The rows are grouped in 2 ways, from coarse to fine. Each group lies inside one group of the grouping before and may be the whole of it. The rows also spread widely along 2 directions, which tell nothing about the answers.
In the rows, zero is written as 128.
Known rows, each followed by its group in each grouping:
[170 166 100 143  91  76 100  77 105 160 162 106 151 135  80  34 131 132] -> k_947 k_577
[108 106 164 152 146 142 163 116 127  89 126 123 169 121 134 163 102 111] -> k_784 k_241
[128  98 142 122 121 148 111  95 128  76 124 132 119 113 124 121 111 123] -> k_731 k_748
[139 129 133 105 113 148 114  88 124  88 139 136 132 105 112 107  98  90] -> k_731 k_84
[118 107 127 136 155 130 128 116 111 124 145 124 151 105 154 165 116 128] -> k_784 k_362
[121 171 148 123  76  69  63  88 103 151  81  92 162 139  83  92 149  87] -> k_299 k_190
[148  94 128 103 102 115 117 119 114 127 160 129 126 122 108 115 107 149] -> k_947 k_118
[ 91 104 144 162 152 151 146 107 120  98 145 138 173 123 136 160  98 111] -> k_784 k_541
[138 125 146  86 107 109  88 107 110 151 138 106 139 132 122 145 134 110] -> k_299 k_633
[159 111 125 129  98 105 118 125 144 143 158 131 148 150  84  98 127 129] -> k_947 k_361
[107  91 127 144 151 139 148 121 130 120 166 122 149  97 173 172 106 118] -> k_784 k_541
[ 59 160 200 151  90 107  84  70 112  97  45 133 179 177  64 137 135  49] -> k_299 k_190
[115  99 153 148 126 139 128 102 118 103 124 139 142 176  84 121 112 125] -> k_947 k_577
[103 136 141 170 154 124 120  94 102 108 136 144 171 107 127 145 119 120] -> k_784 k_362
[133 125 143  87 117 113  96 116 105 151 127 112 139 123 130 150 128 101] -> k_299 k_633
[180 110  81  98 104  95 125 129 116 169 183 109 126 115 139  71 123 150] -> k_947 k_577

New rows. What belongs after each?
[123  48 144  85 147 184 136 135 149  83 156 154 111 108 158 162  93  94] -> k_731 k_84
[105 171 177 127  92  98  80  53  91 127  84 124 168 162  66 115 130 100] -> k_299 k_633
[ 67  67 192 141 148 234 149 113 145  17  88 156 120 146 123 189 103  93] -> k_731 k_748
[144  59 121  46 136 137 115 177 131 160 164 111 103 109 190 188 120 117] -> k_299 k_633
[100  70 172  78 139 178 121 145 125 115 118 137 120 141 139 219 114  97] -> k_299 k_633
[164  71  83  97 167 125 130 165 118 169 214 106 133  62 221 167 114 150] -> k_784 k_362
[ 94 179 164 199 132 111 111  52  86 103 102 127 204 139  86 119 116 111] -> k_784 k_362
[179  97 101 104 108  96 115 143 128 173 173 119 137 124 107  83 133 144] -> k_947 k_361
[197 109  87  35 112  84  89 153 117 205 188  75 107  73 184 122 134 140] -> k_299 k_633
[134  92 133 123 123 148 132 126 132 125 154 125 131 143 116 125 109 114] -> k_947 k_577
[125 122 143 145 147 129 149 119 127  95 142 115 159 112 147 141 102 114] -> k_784 k_241
[135 130 150 134 108 128 108  69 121  84 113 123 136 123 107  89 125 127] -> k_731 k_748
[128 102 120 143 142 117 133 120 116 137 176 113 153  92 164 142 105 131] -> k_784 k_541
[151 116 138 119 116 130  95  87 125  97 133 108 122 113 130  96 128 130] -> k_731 k_748
[139  91 136 118 102 123 103 107 118 121 152 135 134 136 115 119  95 144] -> k_947 k_118
[120 101 124 137 164 132 130 114 114 122 161 118 152  98 162 167 116 130] -> k_784 k_362
[188  65  52  63 134 105 117 168 126 180 227  92 109  90 175  95 124 159] -> k_947 k_577
[142  77 130 125 117 133 140 150 149 129 158 140 135 141  98 132 125 122] -> k_947 k_361
[102  91 140 144 172 153 135 130 106 107 145 128 153 107 159 184 110 125] -> k_784 k_362
[136  78 128  98 108 135 108 124 132 120 155 134 124 129 117 129  96 157] -> k_947 k_118
[137 110 144 122 125 136 101  91 123  93 121 123 121 115 131 117 125 124] -> k_731 k_748
[103  63 156 121 112 166 135 133 134  79 125 154 125 152 109 175  90 130] -> k_947 k_118
[ 79 117 153 174 163 161 133  99 104  87 120 144 173 133 137 179 110 112] -> k_784 k_362
[137 113 153  87 108 117  96 120 116 146 134 125 127 122 129 150 128 109] -> k_299 k_633
[136  91 114 133 127 139 128 127 118 139 163 120 135 136 119 119 112 127] -> k_947 k_577
[119  47 127 111 139 171 150 155 124 114 160 131 120 142 134 157 109 131] -> k_947 k_577
[156 167 125 140 125  75 125  89 114 135 164  99 173  96 134  79 115 135] -> k_784 k_241
[147 155 131 158 123  98 143  92 124 122 146 100 168  92 132 107 109 115] -> k_784 k_241
[137 137 144 151 142 113 148 106 123 110 151 113 164 108 134 125 103 116] -> k_784 k_241
[109 103 121 149 163 133 141 127 112 123 159 122 158 103 166 169 110 132] -> k_784 k_362
[141  64 122  95 137 165 128 127 142 103 164 120 102 102 161 148 115 117] -> k_731 k_748
[129 102 122 144 121 135 130 113 115 118 151 122 143 153 109 113 117 119] -> k_947 k_577
[208 110  88  77 109  88  95 115 126 147 181  82 108  68 165  72 135 155] -> k_731 k_748
[126 109 149 118 117 143 109  92 139  82 133 135 145 121 110 113 108  88] -> k_731 k_84
[105 208 154 203 108  71 110  31 105 125 128 119 206 125  92  70 122 120] -> k_784 k_541
[116 155 162 169 130 123 144  82 120  99 122 116 187 119 110 111 100 114] -> k_784 k_241
[109 124 133 162 148 130 137 105 117 113 149 128 162 106 148 153 104 114] -> k_784 k_541
[116 129 150 160 150 134 153 100 117 106 131 117 171 118 128 144 102 110] -> k_784 k_241
[120 187 140 179 116  95 101  56  83 123 128 124 201 117 107  94 125 124] -> k_784 k_362
[111  96 162 131  97 143 115  98 126  84 112 145 135 154  77 128  96 132] -> k_947 k_118
